The rows are grouped in 3 different ways at once. Each group adds its own fixed numbers to the row, and there is some noise. The rows also spread widely along 11 directions, which tell nothing about the answers.
In the rows, zero is written as 128.
Some rows, each with its group in each grouping after it:
[127 140 120 153 112 125 141 112 150 149 115 131 96 113 94 118 144 132 126 110 123 128 127 125 148 141 162 83 99 109 108 147 89]
Q_81 Q_724 Zunid
[145 105 148 151 113 139 145 163 134 117 67 113 88 121 96 119 133 174 123 162 108 133 148 144 93 120 109 154 134 61 83 124 147]
Q_398 Q_25 duziv
[115 145 139 132 147 105 168 114 193 146 119 153 126 108 116 143 144 146 106 127 124 93 124 115 155 141 121 112 137 118 125 120 119]
Q_812 Q_25 puli
[129 143 123 124 121 125 175 153 161 131 105 96 100 111 121 105 114 143 124 127 81 144 152 98 121 98 99 157 82 128 74 128 135]
Q_81 Q_151 gog
[144 124 162 123 163 114 153 141 167 140 102 146 113 110 101 137 154 152 89 143 140 102 130 144 138 109 134 145 147 100 113 130 119]
Q_398 Q_151 duziv
[110 119 179 139 151 120 156 141 164 117 96 149 115 124 104 133 135 138 93 134 136 98 128 163 142 123 122 141 118 85 97 124 118]
Q_812 Q_159 gog
[112 135 122 144 155 137 138 118 137 132 140 145 147 71 97 102 120 113 94 135 124 134 149 127 143 118 102 139 111 113 120 195 116]
Q_348 Q_724 zakef
[145 123 129 140 151 147 129 146 105 109 110 120 137 102 107 130 121 134 125 173 123 188 158 142 153 119 91 139 91 105 130 168 130]
Q_348 Q_159 puli
[152 141 129 175 152 145 136 108 173 125 119 120 120 118 107 108 135 154 97 128 133 121 111 153 142 124 116 109 155 64 117 134 142]
Q_81 Q_151 Zunid
[96 152 150 133 169 120 177 119 174 109 161 97 108 104 154 83 113 115 62 95 114 109 124 121 177 117 123 127 55 134 99 130 97]
Q_348 Q_724 zakef
[131 120 117 140 116 147 117 138 125 139 132 100 108 91 118 103 135 133 102 123 111 154 155 115 110 126 113 139 115 108 100 144 115]
Q_348 Q_151 gog
[131 129 133 137 101 141 145 127 127 113 111 125 118 109 111 139 135 133 138 139 115 132 137 108 133 147 98 129 112 112 116 132 125]
Q_398 Q_724 duziv
[131 144 141 124 146 122 174 138 144 115 148 103 104 120 154 133 131 130 97 135 111 137 119 106 179 144 133 95 53 151 136 115 98]
Q_398 Q_25 gog
[124 125 84 116 49 146 123 147 109 163 143 109 98 69 123 116 149 123 140 119 90 166 150 56 96 164 113 103 89 150 107 125 95]
Q_348 Q_159 zakef
[131 123 151 108 167 116 170 145 163 115 133 130 128 107 140 157 129 145 77 157 121 142 133 128 148 136 120 143 116 144 142 107 124]
Q_81 Q_159 Zunid
[144 124 139 135 93 142 139 148 127 143 125 111 79 105 118 113 149 136 121 129 115 134 122 114 119 140 128 102 102 96 104 123 99]
Q_398 Q_25 duziv
[91 87 140 105 91 113 136 177 105 135 102 162 109 84 103 145 150 133 109 146 121 112 166 107 84 149 127 156 107 144 86 134 104]
Q_348 Q_151 zakef
[125 151 119 124 119 117 150 127 170 156 123 110 99 95 120 114 143 139 121 111 104 131 143 92 134 120 123 122 101 127 96 125 96]
Q_398 Q_25 puli
[110 126 155 135 117 132 141 127 148 128 135 131 113 105 125 129 146 122 111 120 131 113 126 126 136 146 110 115 114 101 109 120 107]
Q_812 Q_25 puli
[112 120 116 170 118 125 148 125 139 99 108 124 114 132 124 125 139 149 107 131 125 105 119 128 142 167 137 90 97 109 110 111 113]
Q_81 Q_151 zakef
[117 100 156 135 172 119 165 167 114 105 101 141 119 108 110 126 121 140 71 171 133 139 143 167 141 124 140 144 68 117 117 164 102]
Q_398 Q_159 gog
[155 128 158 128 111 135 148 144 154 125 102 100 86 124 113 131 132 149 125 138 104 143 139 130 118 117 110 149 133 90 96 101 138]
Q_81 Q_724 duziv
[126 112 100 155 91 122 165 146 139 132 79 131 104 114 104 136 132 175 138 156 93 129 151 104 106 168 130 110 112 111 102 120 145]
Q_812 Q_25 Zunid
[141 105 153 151 144 118 151 154 131 111 94 125 93 139 112 138 141 159 91 155 130 128 127 162 140 139 158 111 101 102 112 116 112]
Q_81 Q_151 gog
[133 125 164 98 154 130 153 155 155 145 155 121 107 81 133 118 131 130 78 141 117 145 143 124 125 109 107 155 116 123 115 139 121]
Q_348 Q_25 Zunid
[137 157 118 122 88 142 117 97 175 160 137 117 112 92 112 128 163 130 138 93 114 119 132 79 119 129 98 128 169 112 105 103 113]
Q_398 Q_724 zakef
[151 135 91 145 181 103 157 105 195 145 112 137 144 102 107 151 140 190 72 163 114 125 143 116 158 153 148 121 180 135 167 122 145]
Q_348 Q_724 zakef

New rows. What belongs after each?
[151 152 130 138 121 118 151 112 168 137 100 144 119 123 95 156 154 148 145 136 123 110 122 108 168 138 124 100 134 117 125 118 122]
Q_398 Q_724 zakef
[159 136 188 120 148 124 150 155 155 125 105 117 82 135 113 127 147 142 117 133 132 124 127 150 170 91 123 134 107 88 92 114 122]
Q_348 Q_151 duziv
[116 94 175 151 109 131 160 164 140 105 100 133 82 124 116 117 130 146 86 139 130 106 104 169 101 151 129 118 105 70 86 107 121]
Q_81 Q_159 Zunid
[130 119 143 156 151 132 137 128 162 120 93 112 104 122 113 108 140 171 86 125 130 113 139 152 116 113 131 151 143 76 83 115 129]
Q_398 Q_151 Zunid
[118 121 133 138 109 132 138 137 146 140 113 133 112 99 99 128 134 133 120 136 110 132 141 116 107 136 115 128 124 107 106 145 115]
Q_81 Q_25 gog
[137 137 131 127 131 108 176 158 126 145 64 155 108 109 56 137 116 137 166 164 103 155 174 125 151 94 139 135 60 130 87 196 117]
Q_81 Q_724 Zunid
[132 137 167 142 114 155 102 99 169 118 154 138 132 112 127 140 165 117 106 104 154 93 95 134 130 143 82 120 190 77 125 91 123]
Q_81 Q_151 zakef
[131 135 101 137 149 117 184 158 129 125 102 97 103 109 118 110 102 151 121 159 84 181 169 108 149 112 142 126 32 147 100 162 117]
Q_81 Q_25 Zunid
[120 146 135 128 130 107 167 116 141 116 110 155 132 131 108 179 148 128 142 138 123 113 131 103 198 163 142 84 79 167 145 130 94]
Q_398 Q_724 gog
[107 122 124 151 119 132 119 118 124 109 110 94 103 135 129 133 150 133 116 105 126 142 145 120 153 150 154 103 71 124 104 102 68]
Q_398 Q_159 gog
[142 135 142 97 97 130 161 151 136 125 126 124 106 115 139 167 152 135 138 139 109 144 130 89 143 151 107 117 93 155 122 85 116]
Q_398 Q_159 Zunid
[156 139 168 125 114 146 152 145 119 106 108 109 96 132 114 141 132 132 152 141 116 154 139 127 160 114 103 131 78 110 99 120 129]
Q_398 Q_724 Zunid
[103 122 94 131 122 110 151 121 139 137 119 147 130 100 124 150 155 150 100 128 124 110 145 93 134 172 156 107 107 166 130 122 92]
Q_398 Q_151 Zunid
[114 157 99 130 116 147 142 107 150 145 164 103 127 79 136 103 135 114 120 102 105 145 140 73 138 134 104 114 88 141 118 147 101]
Q_398 Q_25 Zunid
[145 139 133 134 132 127 152 131 164 128 114 110 106 118 132 134 144 154 104 132 116 133 120 119 145 138 118 115 120 113 119 94 114]
Q_398 Q_159 puli
[103 130 124 147 118 133 129 125 119 133 112 153 130 100 89 130 140 111 141 125 136 137 144 124 159 141 132 99 70 120 109 174 87]
Q_348 Q_159 Zunid
[137 146 119 148 98 141 128 107 155 128 132 113 111 119 130 137 161 141 133 116 120 117 112 95 150 163 117 83 127 111 127 92 110]
Q_398 Q_25 zakef
[152 137 204 115 128 142 131 145 165 132 114 143 108 120 94 144 144 114 132 134 139 126 112 157 135 95 81 147 149 70 101 124 126]
Q_81 Q_159 gog
[108 139 129 112 121 106 163 134 142 146 114 142 111 100 101 138 141 122 131 124 112 123 159 96 155 126 142 126 74 155 100 142 91]
Q_812 Q_724 zakef
[134 87 136 131 96 141 135 167 90 107 130 117 104 114 141 155 141 143 94 165 118 156 130 127 121 195 127 100 95 130 143 102 113]
Q_348 Q_159 gog
[147 115 162 155 134 131 158 143 138 124 100 117 81 128 106 112 133 155 96 142 126 128 130 167 138 128 149 115 106 72 96 125 129]
Q_812 Q_724 Zunid
[143 124 172 147 171 112 159 131 155 115 117 137 94 144 127 136 159 155 71 130 160 92 99 171 184 141 178 83 101 102 124 104 94]
Q_398 Q_151 Zunid
[138 132 153 103 121 131 137 143 168 154 131 116 98 85 113 115 138 139 97 125 105 132 150 112 105 103 98 171 153 109 94 119 132]
Q_348 Q_724 zakef
[145 130 172 128 152 122 136 134 169 139 95 155 121 120 88 160 154 147 117 152 138 110 130 146 142 117 119 135 163 90 122 131 123]
Q_398 Q_25 gog
[132 126 139 131 121 119 158 146 166 142 125 114 87 105 132 120 141 153 93 131 110 122 124 117 130 147 130 107 114 111 109 102 115]
Q_348 Q_25 puli
[154 137 99 147 107 130 177 141 147 104 79 108 117 122 117 142 120 181 146 169 80 141 145 91 125 147 83 138 121 122 112 106 176]
Q_398 Q_724 zakef
[143 107 169 141 114 152 123 152 131 126 103 135 108 103 94 126 139 141 114 160 126 129 134 150 88 123 88 154 159 60 103 142 143]
Q_398 Q_25 gog
[99 96 97 131 142 115 160 141 110 116 157 124 127 91 159 130 141 143 44 143 123 127 142 107 134 189 167 101 78 176 148 116 88]
Q_812 Q_151 zakef
[89 89 144 132 51 128 131 145 137 139 143 170 102 85 122 135 166 121 85 114 136 62 97 111 57 201 117 101 158 109 106 96 101]
Q_81 Q_151 zakef
[137 122 125 148 111 150 119 119 117 111 130 140 141 113 119 157 154 129 127 150 136 141 123 124 151 173 105 95 127 107 152 119 120]
Q_812 Q_159 zakef
[110 138 133 144 151 122 152 121 141 98 95 139 138 127 110 140 139 135 133 134 130 110 144 120 171 124 114 133 86 129 102 136 113]
Q_398 Q_151 zakef
[132 116 117 122 121 128 145 149 114 109 109 145 139 107 114 166 138 143 132 172 113 149 155 104 127 147 101 142 117 148 132 130 132]
Q_81 Q_151 zakef
[132 119 114 129 115 110 147 139 136 144 87 159 121 111 93 173 160 156 132 157 127 129 138 113 142 167 146 98 119 138 136 124 97]
Q_398 Q_159 puli
[129 117 149 146 139 140 121 118 162 135 142 135 122 94 122 117 151 144 67 118 144 103 118 147 116 143 115 128 177 83 120 120 127]
Q_348 Q_151 Zunid
[129 136 181 135 123 153 128 140 137 105 120 95 92 121 128 102 135 114 122 108 130 140 127 147 138 97 85 146 86 74 73 115 102]
Q_398 Q_159 puli
[152 96 139 142 122 130 149 183 96 123 63 117 80 124 86 127 128 169 125 185 106 166 163 146 111 122 144 135 82 93 92 151 124]
Q_398 Q_25 gog
[112 127 98 122 136 103 201 152 164 127 109 119 124 93 142 131 115 165 91 152 82 136 151 89 124 152 110 139 88 157 121 110 138]
Q_812 Q_159 puli
[145 119 125 132 152 131 131 132 128 135 120 117 118 112 114 138 149 146 95 143 127 156 155 133 149 127 149 129 117 124 128 133 107]
Q_812 Q_151 gog
[142 143 145 134 140 124 155 132 147 121 118 121 111 123 126 140 143 139 124 140 125 134 124 120 174 136 123 102 87 119 126 123 107]
Q_398 Q_25 puli
[150 136 134 132 130 151 124 130 151 142 135 100 106 97 120 113 138 140 104 125 118 160 138 123 131 119 108 134 133 95 111 123 125]
Q_348 Q_159 Zunid
[134 156 103 131 107 144 122 114 150 157 143 107 121 90 116 114 144 120 135 102 102 148 146 82 141 120 97 123 119 129 109 141 112]
Q_348 Q_151 gog
[134 143 126 132 146 101 158 122 177 146 112 125 105 130 116 156 152 155 117 129 113 122 131 105 185 147 164 85 103 145 132 108 97]
Q_348 Q_25 gog
[148 134 100 170 132 134 135 120 136 128 97 129 130 113 91 133 133 150 134 156 121 162 132 135 151 144 123 91 114 96 137 155 119]
Q_81 Q_159 puli
[142 130 143 131 113 145 137 143 111 99 110 119 115 125 124 141 145 134 141 146 122 139 135 117 145 131 94 126 92 114 106 116 125]
Q_398 Q_151 zakef
[114 115 100 121 136 141 130 140 109 115 159 65 110 87 170 99 133 135 65 119 106 176 171 97 108 136 126 153 76 158 109 113 87]
Q_398 Q_151 puli
[149 136 142 146 157 157 134 120 130 106 182 122 138 98 149 113 140 116 70 139 147 132 98 140 172 148 91 95 117 104 156 140 125]
Q_348 Q_151 zakef
[125 119 102 136 144 132 140 127 110 100 136 106 138 113 146 146 133 139 102 151 121 170 156 111 151 160 127 118 84 159 147 124 104]
Q_81 Q_151 puli
[106 131 95 143 108 120 155 122 160 143 115 134 122 95 118 117 145 149 111 118 107 102 142 90 116 150 123 120 121 129 101 119 121]
Q_812 Q_151 zakef
[124 125 137 131 101 138 152 148 116 107 126 106 106 114 129 130 120 127 128 137 99 153 147 108 141 148 101 125 72 129 109 129 122]
Q_348 Q_724 gog
[136 139 164 154 188 133 142 113 153 110 128 125 121 129 120 127 141 135 91 134 153 127 121 163 192 118 147 104 98 94 130 143 99]
Q_398 Q_25 Zunid
[145 140 131 94 140 94 158 144 166 154 88 146 118 123 101 192 158 161 146 152 108 134 164 89 171 126 141 135 126 174 126 105 117]
Q_348 Q_151 gog
[125 120 153 171 190 122 145 127 161 100 85 99 103 145 117 115 128 167 75 137 131 124 143 170 158 113 155 136 105 81 100 125 111]
Q_398 Q_25 gog
[141 144 120 115 149 109 161 120 167 132 121 120 127 123 136 163 153 155 114 133 116 128 144 97 179 137 139 118 115 155 138 94 114]
Q_812 Q_151 duziv
[122 122 109 135 132 122 156 154 127 130 108 116 108 101 109 111 125 138 105 149 105 158 150 118 133 127 141 123 63 132 104 150 96]
Q_81 Q_159 zakef
[116 87 115 154 124 125 124 134 132 133 116 138 119 100 117 143 149 161 63 148 131 125 133 140 108 190 156 103 148 112 146 117 104]
Q_348 Q_159 gog
[149 137 154 135 139 138 144 148 163 125 110 65 80 125 134 102 121 157 110 127 92 160 152 125 134 93 104 156 102 89 78 104 139]
Q_348 Q_25 gog
[137 120 163 142 120 150 120 133 148 124 126 101 91 109 125 98 150 137 90 107 134 115 124 144 105 109 108 151 146 66 83 110 115]
Q_398 Q_151 duziv
[101 128 140 149 136 144 119 110 146 108 139 125 137 104 123 121 133 115 106 122 132 126 135 128 132 133 96 133 122 101 115 139 110]
Q_81 Q_25 zakef
[125 146 111 129 111 121 141 116 148 153 133 128 114 93 109 131 141 125 126 117 113 141 145 96 154 145 128 101 103 139 122 144 94]
Q_348 Q_724 puli
[99 128 126 150 93 141 148 140 132 118 120 113 100 100 125 94 129 126 119 116 107 113 130 105 108 142 104 118 75 104 80 135 109]
Q_398 Q_25 zakef
[149 151 156 124 135 140 160 130 166 124 135 115 121 106 117 126 116 123 119 137 103 145 130 121 142 106 73 151 123 106 115 136 146]
Q_81 Q_724 gog
[128 118 126 144 97 126 137 144 110 133 117 126 85 120 116 131 162 134 112 127 131 126 114 123 145 171 170 64 66 121 114 114 68]
Q_398 Q_159 zakef
[115 148 128 120 99 141 142 114 168 134 165 98 115 92 148 116 130 118 106 95 93 130 135 78 126 145 81 136 122 136 114 105 122]
Q_348 Q_724 gog
[109 133 129 136 138 112 145 115 146 110 137 141 130 125 140 156 156 132 106 119 138 101 121 107 185 170 141 83 91 155 137 104 93]
Q_348 Q_151 zakef
[119 128 104 147 102 149 127 119 136 110 127 100 123 107 139 125 145 141 113 122 112 138 129 98 122 161 106 116 112 120 118 98 112]
Q_398 Q_159 zakef
[142 152 180 114 173 108 156 128 187 140 116 171 128 116 95 159 153 131 122 147 143 102 118 138 192 106 113 118 136 110 130 139 121]
Q_348 Q_25 zakef
[104 136 133 171 122 121 150 116 154 126 96 159 117 122 84 116 137 128 132 111 137 88 118 140 148 136 137 91 95 91 88 159 103]
Q_81 Q_151 Zunid
[140 98 175 117 116 124 149 178 119 126 105 141 88 120 107 144 144 139 103 159 126 129 134 151 111 129 132 136 111 107 101 125 116]
Q_81 Q_151 gog
[176 138 145 120 124 141 156 159 133 146 120 122 99 95 104 111 140 136 120 154 115 144 127 123 133 98 95 135 111 97 108 152 134]
Q_398 Q_151 duziv
[148 155 144 128 78 125 145 132 171 165 104 173 106 104 75 138 163 123 167 124 125 90 100 107 133 124 99 96 147 94 96 135 126]
Q_81 Q_151 zakef
[126 130 113 125 136 121 152 135 117 127 126 147 130 101 118 140 149 128 113 146 127 130 139 102 161 146 137 105 79 156 132 146 96]
Q_398 Q_151 zakef
[135 122 148 148 133 145 138 122 157 90 133 89 113 133 154 136 135 149 84 130 122 139 114 136 143 154 109 122 130 96 134 73 126]
Q_81 Q_159 duziv
[113 141 135 155 141 130 159 118 172 95 120 104 120 129 139 123 124 146 110 130 110 118 125 115 148 138 102 125 106 109 110 101 133]
Q_81 Q_25 zakef
[142 132 136 154 99 151 128 119 124 118 110 120 110 116 103 127 141 132 140 130 124 135 129 124 139 139 107 114 118 87 113 138 120]
Q_398 Q_724 duziv
[106 120 153 122 83 120 172 166 143 120 97 130 91 108 123 129 133 140 137 135 98 107 135 100 98 140 90 142 91 118 74 107 127]
Q_398 Q_25 puli
[138 140 147 116 106 129 142 137 142 119 116 122 113 133 127 164 151 134 149 128 114 131 137 100 166 138 103 119 105 141 113 94 122]
Q_348 Q_151 gog
